All groups share one centre, and each spreads out both ways along 11 directions, with some noise.
Some rows, each with its group after it:
[-20  19 -10  -9 -20   3 -22  17 -10 -16  12  -5   8   5  -5  -9] | J_387
[ 11   8  13  -1  16   9   0  16   5  16  -8   1  11 -12  25  -4] | J_533
[  1  39   3  -9 -21  -8  18 -41  16   9  14 -13   7   7 -13 -11] | J_533
[ -6  12 -35  13 -17   7 -16  17  31  18 -16  -7  27  27  -9 -23] | J_55
[-11  12  18 -12  -6   1  -5  29  -5  -3 -16 -19   3  -8  13  11] | J_55
[-13   1   6  -9   2   4   9   5  -6   3  11 -12  15   6  -4 -13] | J_898
[ 26 -27   4 -23 -13  28 -30  34 -19  11 -11 -20   0  -1   4 -41] | J_898
[  5  15  32  20  22  12 -18 -13   4  -4  22 -22 -26  24 -14 -26] | J_898
[ -9  -1   8 -31 -16  39 -12  16   3   7 -26 -17  -3 -25   1 -15] | J_387
[-22   0  13  -8  34  21  10  42  13   8   7 -15  -1   8   9  -7] | J_898
[  5 -36  15  19  21  19   7 -11   6  -9 -14   1  -7  -9  -4   2] | J_55
[  0   1  23 -28  13  14  20  -5 -10  16  14 -21  -6 -12   9  -5] | J_898
[ -8   6  18 -24 -10  17 -17   7 -11 -25  -8 -16 -18  -5 -17  -5] | J_533
[ -2  23 -17   6 -16  -9  -6 -10   6 -21  23  -2 -24 -13  23  -4] | J_533
[  3 -18 -20 -12   9  -9   8  -9 -16 -15   0 -13 -10 -13  20 -20] | J_898
[ -4 -19 -35  -9 -13   8   6  -9  16  17  -4 -14   4  21 -26  -5] | J_533
[ 22  28   2 -18   2  -2  -7  14  15  33 -28   6 -25 -20  22  22] | J_898
[ 20  -8  -1 -17 -23  -3  -2 -19 -12 -36  19 -18  22  17 -10  14] | J_55
[-11   6   9  -8   1  23  -6 -14 -13  20  17 -24  14  -3   5 -13] | J_387
[ -4  13  -8  -8   4   2   8 -17  20 -15  -8   4  -1   9 -19   0] | J_898
[ 12  15 -17 -12  -3  10 -36  33   8 -25   3   9   9  21  -3  14] | J_387
[  2   1   0  13   6  12 -12 -27  10  -9  -8   1 -13   0 -15   2] | J_387
[-25  34   8  27  -6 -28  -8  -9  -5  30  14  10 -34   9  -6   1] | J_55
[ 19 -38 -16  -5  28   1  20  10   1   0  -8  12  28   1   7 -18] | J_55
[ -5  15 -11  -3  -7   8 -15  10   9   1  -3  -3   0   4   0  -2] | J_387
[  7  -5  27 -32 -17  17  15  34  20 -43 -15   5  -6 -13  -8 -12] | J_533
[  5  40  14 -41  -8  26 -27  39  -3   4   9 -24  16  -3  23   9] | J_387
[ 28   0  -8   0  11  11 -17 -26   9  -1 -15  20   1   0 -15   1] | J_533
[-31  26  14  21  -3   2 -10 -41   3 -21  28   9 -37  13 -43  -3] | J_898
[-16   7  12 -15  -8  27  -7  25  10 -27  -6   3   2 -12  -4  -8] | J_55
[ 20  15  -9   4   5  11   1 -12  32  -9  13 -21 -15   3  16   5] | J_387
[  3  -8  -8   6  -7   1  24   6  24  19   0   4  43  24 -13 -10] | J_533
[  2  -9  -6  -9  15 -26  13  -4 -21 -19   3   0 -11  -7  12   8] | J_55
[-26   8  45   2  11  18  25  17  19  -8  29 -23 -11   8  -2  -1] | J_533
[ 22 -24  12   8  12   6 -16   4 -24   3  16 -26 -20   2  18 -34] | J_898
[-27 -36  14 -25   7  48  16  32   8   3 -25  -7   9 -18 -16 -30] | J_55
[ 17 -12  45  -5  18 -19  17  -9 -24 -48  20  23   7   2 -12  34] | J_55
[ 33  -3   2  -7  15  14  11 -19  29 -14 -10 -14  -9  -5  10  11] | J_387
[-18 -40 -10  25   2   3  10   8  -3   9   3  20  18  13 -19 -26] | J_55
[-19 -14 -23 -13  16 -21  26  13  -1  19 -13   8   9  17 -16 -20] | J_55
[ -6  12   1   5  -5   0  -9  -3  -8   1   9  -8 -15 -10  12  -3] | J_55
[ 13  16 -14 -37   0  -4  12  -4   5 -15  51   6  12  37 -22  10] | J_387
[  2  21  13  -3   4  19 -23  -8   0  13 -24 -18 -14 -23  18   5] | J_387
[-11 -17  18   7   9   8  -2  -7 -28  15   8  -8  17   0  -4 -14] | J_387
[-16  25 -10 -27  16   8  15  34  21  -4 -32 -35  58   1  30 -16] | J_898
[ -7   2  -4   9  -4   4 -26   2  -8  -8   3   5 -35  -2  -5 -10] | J_898
[ -9  -6  -2 -13  14  14  -3  17  -4   3 -13 -15  -8 -12  14 -16] | J_898
[-11 -18  -6 -22  -2   5   2  21 -19   9  16   0 -35 -13   9 -21] | J_387
[  4 -12 -22  17 -25   8   9   1  25 -26  14   0  27  -1  13 -18] | J_533
[ -4 -17 -21   1   2  -2   3   5  -3  -2   5  -8  -8  -4  13  -5] | J_533
[ -9   5   8  -4   5  24   4  -4  19   7   5 -36 -31  -4   7   5] | J_533
[-14 -13  24   9  -2  27  -9  26  26 -45 -18 -28 -32  -2 -11   4] | J_533

New rows, each followed by its group:
[  2   5  15  12   6  35 -11 -12  25 -20   6 -18 -17  -9   3   3] | J_533
[  5  -6  17 -21 -16  12   6   2   4 -58  24 -20 -41 -15   4  -6] | J_387
[-17  22 -25 -15 -32 -19   7 -10  10  -1  24  15 -12  36 -47   2] | J_533
[ -9  -5 -10   3 -36  19 -16  -2   7   3 -37  10  22 -18 -10   1] | J_898
[ 15   2   1  34  30 -12   1 -27   2  -4  12 -12  17   8  19  -9] | J_55
[-35  27 -11 -22   0  -3  31  17  31   4 -15  22  37  15 -26  21] | J_898
[-14   2  15  13  45   5 -13  27  -2   3   2 -22  -3  34 -10 -50] | J_898
[-12   8 -22 -31 -25 -28   8   9 -18   6  15 -12  24  26 -11  -9] | J_55
[ -5  11 -33 -10 -10 -11  -8 -16  -2  25   6 -11 -14   8  -2   1] | J_533
[ 16  -1   2 -15  21 -27  27 -12  -6   3  14   6 -25   0   7   7] | J_387
[ 11   1  -4   7 -20   0 -17   5   4  13 -18  15   9   8 -17  -5] | J_898
[ 14  12   3  -1  -4  25 -19   5  30 -27  -4  -9 -10   5  -5  10] | J_387
[-32  12 -14  37 -23  -3 -14 -13  13  -7 -19 -14 -15 -13   2 -25] | J_387
[-12  -5   0  -4  -7  -1  11 -11  -5  -1  10   7   1  -3 -11   2] | J_898
[-27  32   6 -10 -21  -9 -11  29  14 -16  -5  33 -29   5 -30  15] | J_55
[ -9  -6 -14 -32  12  19 -21  69  -4   4 -10  -6 -11  12   1 -36] | J_898
[ -2 -17   6 -36   1  16  -4  43 -20  11  26  -9 -10  10  -5 -25] | J_898
[-11 -36 -43   6  11  -8 -18 -15 -20  16 -23 -24 -25  15 -13   2] | J_533
[  3  25  -4 -54 -54  20 -23   7 -10 -13   5 -54   0  -7   9   5] | J_55
[-10  27  -4 -19  -2 -12   7   0  -7   5  15 -14  10  10   3 -13] | J_55
[ -9   3 -15  23  -9 -14 -13  17  -9 -13  16  28  10   1  11 -14] | J_55
[  3  11   6 -29 -19   3  37 -21  -6  -7  11 -42  59 -20  34   5] | J_898
[-28  -4  15  11   3 -14  -9  22 -28 -17  -4 -25  -4   0   9 -11] | J_533
[ -3  23 -25   1 -20 -14 -15  24 -17  11   4  -9  16 -25  60 -14] | J_533
[  6   6  20  -1  10  16  -4 -20  -3   0   5 -16   6  -2   0   1] | J_387
[ -9   7  -3   3  -4  11  -7   8  14   0 -14  -2  -1  -6   3   4] | J_898
[-26  29  19  54  25 -11 -10 -19  -1 -16  21  16 -29 -10  12  -7] | J_55
[ -7   1  -7   6  -4   4   1 -13   1  -7  19 -17  -9  -1   8 -12] | J_387
[ -3  45  15 -26 -19  -5   9  -9   2 -12  34   2 -18 -13  10  -8] | J_533
[ 12  39 -31 -12  -2  -6 -13 -14  14 -18  12 -17  35  18  16  16] | J_387
[  9 -22  13 -18  21  23  17 -31 -14   9  14 -15  15  -9  -2 -16] | J_533
[ 17   9  -6 -14 -12   5  -2   6  10   9  -2   1 -18 -17  23  25] | J_898
[-28  26  -7   8 -14  -8  -3   6  25 -14 -14 -10   9  33 -35   1] | J_55
[ 18 -19 -45  17 -12   7  -4 -12  31 -33   5  21 -15  -6  12  -1] | J_533
[  5 -15  -9  -9 -18  16 -19  -6  -9 -26  15 -12 -13   4 -13 -24] | J_898
[-13  26   3 -18  -1   6 -10   3 -15  24  20  -6  -2   2   2  -6] | J_387
[ 14 -31   1 -12   8   8  30  23  20  27  10  12 -15  13 -11 -14] | J_387
[ -2   3   0 -31  -5  -2   7 -17 -18 -16   4  -6   9  -4 -13  -4] | J_387
[-31 -10  36  22  -9  13  -2  -5  -7  18  -8   5 -44 -15 -28 -27] | J_387
[ -7  -6   3 -10   8   0  17 -23  -4   2  -4 -31  -7   5 -13  -1] | J_55
[ -9 -25 -21  20   7  -9   1  11  -2   8  -2 -11  12   6  14  -7] | J_533
[ -6 -26  21   2   4   5   6  11   5  14 -21  33 -18  11 -49  -9] | J_387
[ 15   5  10   9  -5   9 -16  -9   6  -6   7 -14  -6  14  -8 -16] | J_898
[-37  -4  12  -1 -14  -4   2  20 -23  31   4  33  11   7 -32  -6] | J_898
[ -4  -2  -5 -14  -8  -5 -13  38 -25  19  14  11 -31  -7  12  -1] | J_898
[ 24  -6   9   2  50  12  17   7  25  -3 -20  -6  51  15  10 -12] | J_55
[ -5   6   4  10   2  16  -1 -26  19   2  45   1 -43  17 -24  -9] | J_387
[  2   0  14 -13   0  -8  14   5  -9 -11   7  -2  31  14 -12  -1] | J_387
[  3  34 -11 -18  -4  22 -37   5   5 -11   4 -15 -12  -5  12   9] | J_387
[ -1  -2  -4 -28 -13  11  -6   2  -9 -15   3  -6 -12  -9  -5 -11] | J_533
[ 31 -46 -28 -16  -9  -7  15  11  -3 -24   9  -8  40  25  -4 -23] | J_898
[ -3   5  12   2  36  -6  -3  28   3   9  -2  20 -32  11  -4  19] | J_533
[  5  38   9 -40  -1   4   2   5   8  -2   1 -25   4   3   3 -14] | J_898
[ -9  30   7  21   4 -24  -3 -15  -5   6   0 -16  -3   8   6  -4] | J_533
